The same things were measured in two ways. Each way mixes the same 4 hidden numbers, adds some noise and spreads widely along 3 directions of its own, which tell nothing about the thing.
Some things both ways: the first way, then the second way.
[  7  -6 -39   0  21  12   7  -2]
[ 22   6  34  45 -19   2  18  18]

[ -9   4  42  -1 -14  -7 -10 -15]
[ 20   9  -2 -16  28  50  -5 -26]

[ 37  11  -7 -18  -7   7  22  -4]
[ 18   1  19 -18  23  27   0 -17]

[ 40 -35  22   4 -60 -12  -6  30]
[ 15  53  20  10  68  29 -16   4]

[ 80   4 -68 -37  64  26  15  -1]
[-21 -18  25  48 -32   6  12   7]

[ 59  21  38 -34 -55  48 -18  19]
[ -8   0 -34  10  54 -19 -22 -16]

[-35  -4 -44  18 -22  46  16 -10]
[ 30  -1 -19   5  -5 -40 -11  33]

[ 34 -10 -38  11  40  31   1   1]
[-21  -5  22 -36  11  18 -13  -1]

[ 15 -10 -16  22 -67  82  31  -6]
[ 40  27 -26 -11  41 -17 -27  25]

[  3  42 -30 -33 -10 -26  28   6]
[ -8   6 -42  -8 -31 -41  16  25]

[  4  32 -28 -20 -16  58  23 -25]
[ 17 -11 -43   8 -12 -29  -2   4]

[ 56  12   1 -26   6 -18  25   9]
[-22   2 -17 -30 -10  12   0  -1]

[-40 -18  11  39  -7 -29 -35  27]
[-17  25   5 -35  20  -5  -5  19]

[-14 -35 -28  22  18  -8 -12  -4]
[ 22 -23  64   4  12 -13 -11  -2]

Other things, the second way, with their names:
<470>: [-11  -9 -53  -5  -1   2 -13 -16]
<233>: [ 68  17  -1 -22  64   9 -26 -11]
<433>: [40  6  6 -7 -2 21  6  5]
<455>: [-19  58  25  38  42 -30   3  31]
<237>: [ 15 -18  22 -43 -70 -24  28  34]
<453>: [-20 -14 -28 -13 -80 -28  42  22]
<207>: [-18  19 -29  -1  12  16   3   2]
<118>: [ 12   3  -1  43 -33 -11  21  17]
<76>: [ 28   4  12 -76 -30  39  21   1]
<188>: [-20  38  18  87  27 -47  -4  32]
<194>: [-19 -53  22 -28 -12   2 -36  -9]
<321>: [-35  38 -40  21  39   8  -4  -9]
<269>: [-19   6 -58 -32  58  25 -50 -27]
<255>: [ 18   2 -20  32 -32 -18   5  19]
<468>: [  7   3 -48 -67  31  19 -25 -12]
<44>: [-30  44 -20 -36  -4  12  11  18]
<317>: [-57  39   9  16   1  -1  22  15]
<3>: [43 59 22  1 33  9 17 32]
<211>: [ 11  -8  -9  11 -45 -19   9  30]
<88>: [ 33 -41 -17  27   2 -49 -23   0]
<528>: [ 10 -19  -6 -13  38   4  -8 -32]
<208>: [-16  12 -13 -29  45   8 -17  -7]
<7>: [-10  20  -1  61  20 -17 -14  21]
<514>: [-18  18  48  47 -23 -48  35  39]
<241>: [ -4  35 -19  25   2  -7  11  31]
<377>: [ 11 -13   6 -15 -65  17  51  -4]
<432>: [-21 -13 -30  17  32 -19 -37  -2]
<398>: [ 13 -35  13 -32 -45  19  32 -22]
<38>: [-31 -52  12 -48  30 -20 -58 -12]
<67>: [ 23  16 -27  20   5   2  -2  17]
<346>: [-67 -38 -27  12 -39   0  -1 -14]
<290>: [-29 -35  18 -51  -8 -16 -23   2]
<258>: [ -5   3  18 -47 -13  23 -10  15]
<107>: [-49  60 -16 -25  11  17  24  15]
<71>: [ 11  66 -13  14  61   1   6  13]
<480>: [-32 -68  36  33  23 -19 -46 -23]
<185>: [ -2  26 -54   8  58  32 -20 -27]
<191>: [ -5 -46  48  12 -58  20   9   7]
<329>: [ 19 -69  45 -22 -22 -12  -1 -23]
<466>: [  7  -5  -3   6 -10  31   2  -4]
<383>: [  0 -23 -15 -11 -40 -31  16   7]
<456>: [-4 44  7 14  0 -8 13 36]
<292>: [-37  26 -57  49 -15 -13   3  21]
<492>: [ 36  12  -2  12  15 -59 -10  40]

Some of these things the first way, each followed by its name:
[-37  12  40  19   2 -51 -30  28] : <44>
[  5 -73  24  40  57  44 -72 -27] : <480>
[ 46 -55  -8  27  29  39  -9 -14] : <38>
[ 61  24   4 -39 -81  -1   9  49] : <71>
[-50  55 -48 -17  59  14  14 -42] : <398>
[ 24   0  -3   3 -80  67  42 -16] : <233>
[-14  31  16 -12   0 -62 -39  56] : <107>
[ 60  31  41 -48 -36  -7  15   3] : <528>
[-30 -11  22  12  -9  -8 -40   9] : <208>
[ 12  24 -11 -45 -11   0 -54  32] : <321>
[ 50  -1  18 -15 -32 -35  18  23] : <241>
[  6 -26 -20  15 -57   8  21  11] : <492>
[ 21  -9  70  21 -34 -21  36 -24] : <433>
[45 49 18 -5  6 40 35 -5] : <383>
[-63  26 -11   4  15  33 -55   9] : <207>
[ 60 -36  58   0 -33  18 -19   1] : <432>
[ -9  70  -2 -21  44 -23  35 -14] : <377>
[ 18   0  33 -38 -13 -37  -5 -16] : <470>
[ 69  -4  49  33 -39  90 -43  56] : <188>
[ 10   6 -68 -43 111  -6 -42  -6] : <346>
[-37  -6   7  28 -57  -5   0  27] : <3>
[-28  21 -70 -81  -8  -1 -47   5] : <185>
